All rows are made from the same 10 directions, up to rounding. Whole rows:
In the rows, zero is written as 128.
[[107 121 116 183 126 122 120 165 166 152 135 187 198 109 142 139 119 105
  164]
 [110 118 125 150 120 130  98 135 137 114  92 145 112 130 128 126 123 151
  149]
 [150 120 113 162 161 128 129 108 152 142  97 155 107  64  72 116  97 113
  126]
 [169 117  99 122 106 177 145 147 133 149  93 140 129 120  79 109 176 106
  128]
 [135 150 159 126 162 125  86  61 117 150  92 154 132 107 152 103 122 129
  131]
 [137 120 107 119 112 138 106 126 149 165 149 105 129  82 134 148 109 117
  142]
 [132 135 122 103 105 164 161 152 148 135 181 122 180 141 142 127 171 120
  150]
 [102  94 131 169 174  94 133 135 168 144  90  78 112  82 116 154 120 130
  138]
 [137 133 135 100 143 140 191 106 128 136 140  71 128 118 125 136 166 123
  116]
 [137 117 112 131 117 159 147 130 115 132 124 186 163 167 129 107 171 110
  134]
 [131 115 111 129 121 108 124 117  97 137 126 131 105 135 134 146 102 113
  103]
 [136 119 118 146 140 138  81 112 141 119 111 182 106 110 101  99  98 139
  143]
 [148  97  95 103 128 152 108 114 138 103 149 118  54 115  78 109 101 150
  126]]

Rows cut short, each followed by the rest of it:
[130 155 138  94 113 132 115  96 106 120 171 134 128 141 160 124 110] | [139 124]
[142 118 125 121 136 139 121 122 124 142 115 137 131 136 122 113 149] | [116 124]
[125  95 110 148 155 145 112 108 162 119 102 139  89  94  90 111 119] | [149 152]
[108 179 181 137 108 120  91 176 145 117  96 112 170 137 157 124 148] | [154 153]
[100 133 126  77  68 139 102 115  92 103 161  93 102 183 197 151 130] | [171 138]
[134  88 113 113 164 154 163 137 152  95 192 157 137 169  94  86 158] | [127 134]
[128 110 113 134 133 126 111 103 120 160 126 151 140 123 150 135 123] | [107 130]
[130 152 147 137 122 120 137 155 122 101 105 129 125 141 109 119 131] | [139 118]
[151 153 121 118 100 140 119 115  97 144 133 173 148 137 139 121 122] | [106 116]
[129 133 123 102 119 109 141 103  90 110 161 110  91 145 139 143  95] | [133  96]
[135 149 160 158 159  81 146 175 153 164  99  70 160  79 110 152 125] | [ 93 107]
[ 97 102 117 147 143 124 140  96 136 131 125 132 126 121 153 146 126] | [139 148]
[109  70 131 108 197 108 189  69  95 123 133  91 104 185 149 127 177] | [119  95]
[157 160 103 106  68 188  79 119 137 115 150 186 116 104 109 100 100] | [152 160]
[124 120 153 114 154 120  82 120 131 149 127 123 150 148 160 110 149] | [123 134]
[131 141 161 108 162  89 138 125 105  88 139  89  87 152 111 116 108] | [142  86]
[131  53  67 157 147 139 173 123 136 150 122 151 116 124  94 140 143] | [ 93 124]
[139  74 105 131 166 139 103 136 161 158 163 160 155 132 116 102 142] | [ 97 142]
[140 136 158  80 162 110  76  58  92 143 142 111 104 141 168 109 112] | [129 104]
[135 152 143 137 127 103 115 144 128 137 115 107 125 100 121 141 100] | [121 114]
[147 155 133  97 108 140 103 111 112 113 145 131 103 127 123 113 105] | [144 121]
[166 187 160  93 105 152 125 107  96 130  74 105 112 120 115 107 155] | [136 108]
[121 128 149  96 115 123 117 129  97 138 106  81 129 174 170 136 172] | [132 116]
[123 108 116 129 145 128 144  84 111 134 121 138 112 131 137 132 129] | [124 121]
[148 165 144 147 108 138  87 153 127 127  80 177 146 121 108 102 125] | [127 134]
[147 143 135  92 142 169  36  52 138 123 172 206 123 117 144  65  95] | [154 163]
[144 133 116 116 107 142 142 132 121 137 120 109 118 117 116 137 136] | [122 120]
[131 146 143 116 121 137 119  88  96 158  99 144 156 143 174 126 158] | [116 126]
[142 143 159 141 150 112 132 136 109 165  65 127 168 139 135 120 173] | [ 92 106]
[138 101 108 113 129 138 138 147 131 118 162 131 121 153 107 117 137] | [120 121]
[115 144 151 143 140 121 139 150 139 117 137 150 174 148 139 117 145] | [126 138]
[154 157 125 140 102 129 136 136 110 159  79 128 135  97 114 143 128] | [102 110]
[114 186 160  95 119 140 131  96 130  76 211 149 143 138 159 109  97] | [172 147]
[100  83 114 141 127 126 124 137 135 135  87  95 110 142 143 149 158] | [140 143]
[110 121 124 137 136 106 195 142 120 112 160 114 141 149 132 152 131] | [118 111]
[126 112 134 111 168 137 168  89 130  95 134 105  88 135 104 108 145] | [151 121]
[106 109 104 152 105 123 164 136 112 126 104 127 122 141 138 161 136] | [127 126]
[150 125 114 127 117 120  84 128 109 139 122 155 107 125 115 121  92] | [113 111]
[125 137 131  62  98 163 126 107 141 141 175  44 121 117 169 145 156] | [155 151]
[104 106 123 143 115 105 127 112  95 167  58  89 119 136 175 174 150] | [118 118]
[119 125 122 139 108 118 127 119  93 135  83 133 116 146 147 146 132] | [125 115]
[115 114 114 149 168 126 157  66 137 127 158 171 128  99 130 127  97] | [125 137]
[122 150 160 111 179 101 183  92 124 103 184 103 131 126 131 124 113] | [131 104]
[ 99 154 166 123 137 124  91  94 139 118 112 109 126 115 171 126 124] | [170 157]
[109 102 115 145 132 110 110 105 129 192 116 117 157 104 183 168 127] | [ 99 140]
[ 82  91 117 149 118  97  88 142 136 132 111  94 105 131 168 169 105] | [149 147]
[113 134 120 122 120 151 182 124 157 120 174 107 148 108 135 144 141] | [141 154]
[115 151 155 139 129 101 140 109  86 126  77 125 128 150 157 141 136] | [129 105]
[139 139 130 109 101 155 112 127 125 148 104 114 136 127 141 126 160] | [130 140]
[110  91 104 131 147 129 139 127 170 129 183 109 124 102 125 143 110] | [133 151]
[144  96  90 138 107 156  99 134 125 150 107 181 131 138 116 115 140] | [109 139]
[139 133 133 109 132 123 135 128 108 114 156 138 128 158 126 114 126] | [121 108]
[144 153 125 151 134 134 183 124 125 133 131 171 163 109 104 124 128] | [101 117]
[119 130 136 145 147  98 118 126 131 141 143 138 146 116 143 138  99] | [113 123]
[134  91 109 136 125 119 126 141 115 178  82 100 131 131 136 152 159] | [ 92 114]
[ 95  51  75 163 126 123 129 107 118 157  96 148 113 141 156 164 134] | [114 140]
[119 139 132 151 114 127 109 144 131 121 104 157 139 130 131 126 122] | [136 141]
[129 120 147 125 191 106 154  58 109 140 111 115 111 119 133 121 132] | [117 102]
[145 150 111 134 100 150 157 133 123 119 139 168 138 118 104 124 119] | [121 127]
[122 113 106 155 100  98 119 187 125 152 123 122 143 128 132 166 108] | [ 98 117]
[122 109 100 147 111 159  97 162 187 139 161 163 160  97 119 123 121] | [131 181]
[131 139 166 103 147 108 159 111  75 124  83  86 119 184 147 123 181] | [123  84]
[114 126 133 122 131 148 139 134 135  85 168 172 148 177 132  97 147] | [149 147]
[138 130 114  97 105 151 130 116 113 106 161 134 105 148 124 118 124] | [143 125]
[112 143 150 111 122 145  67 103 147 139 133 127 146 119 177 118 134] | [156 170]
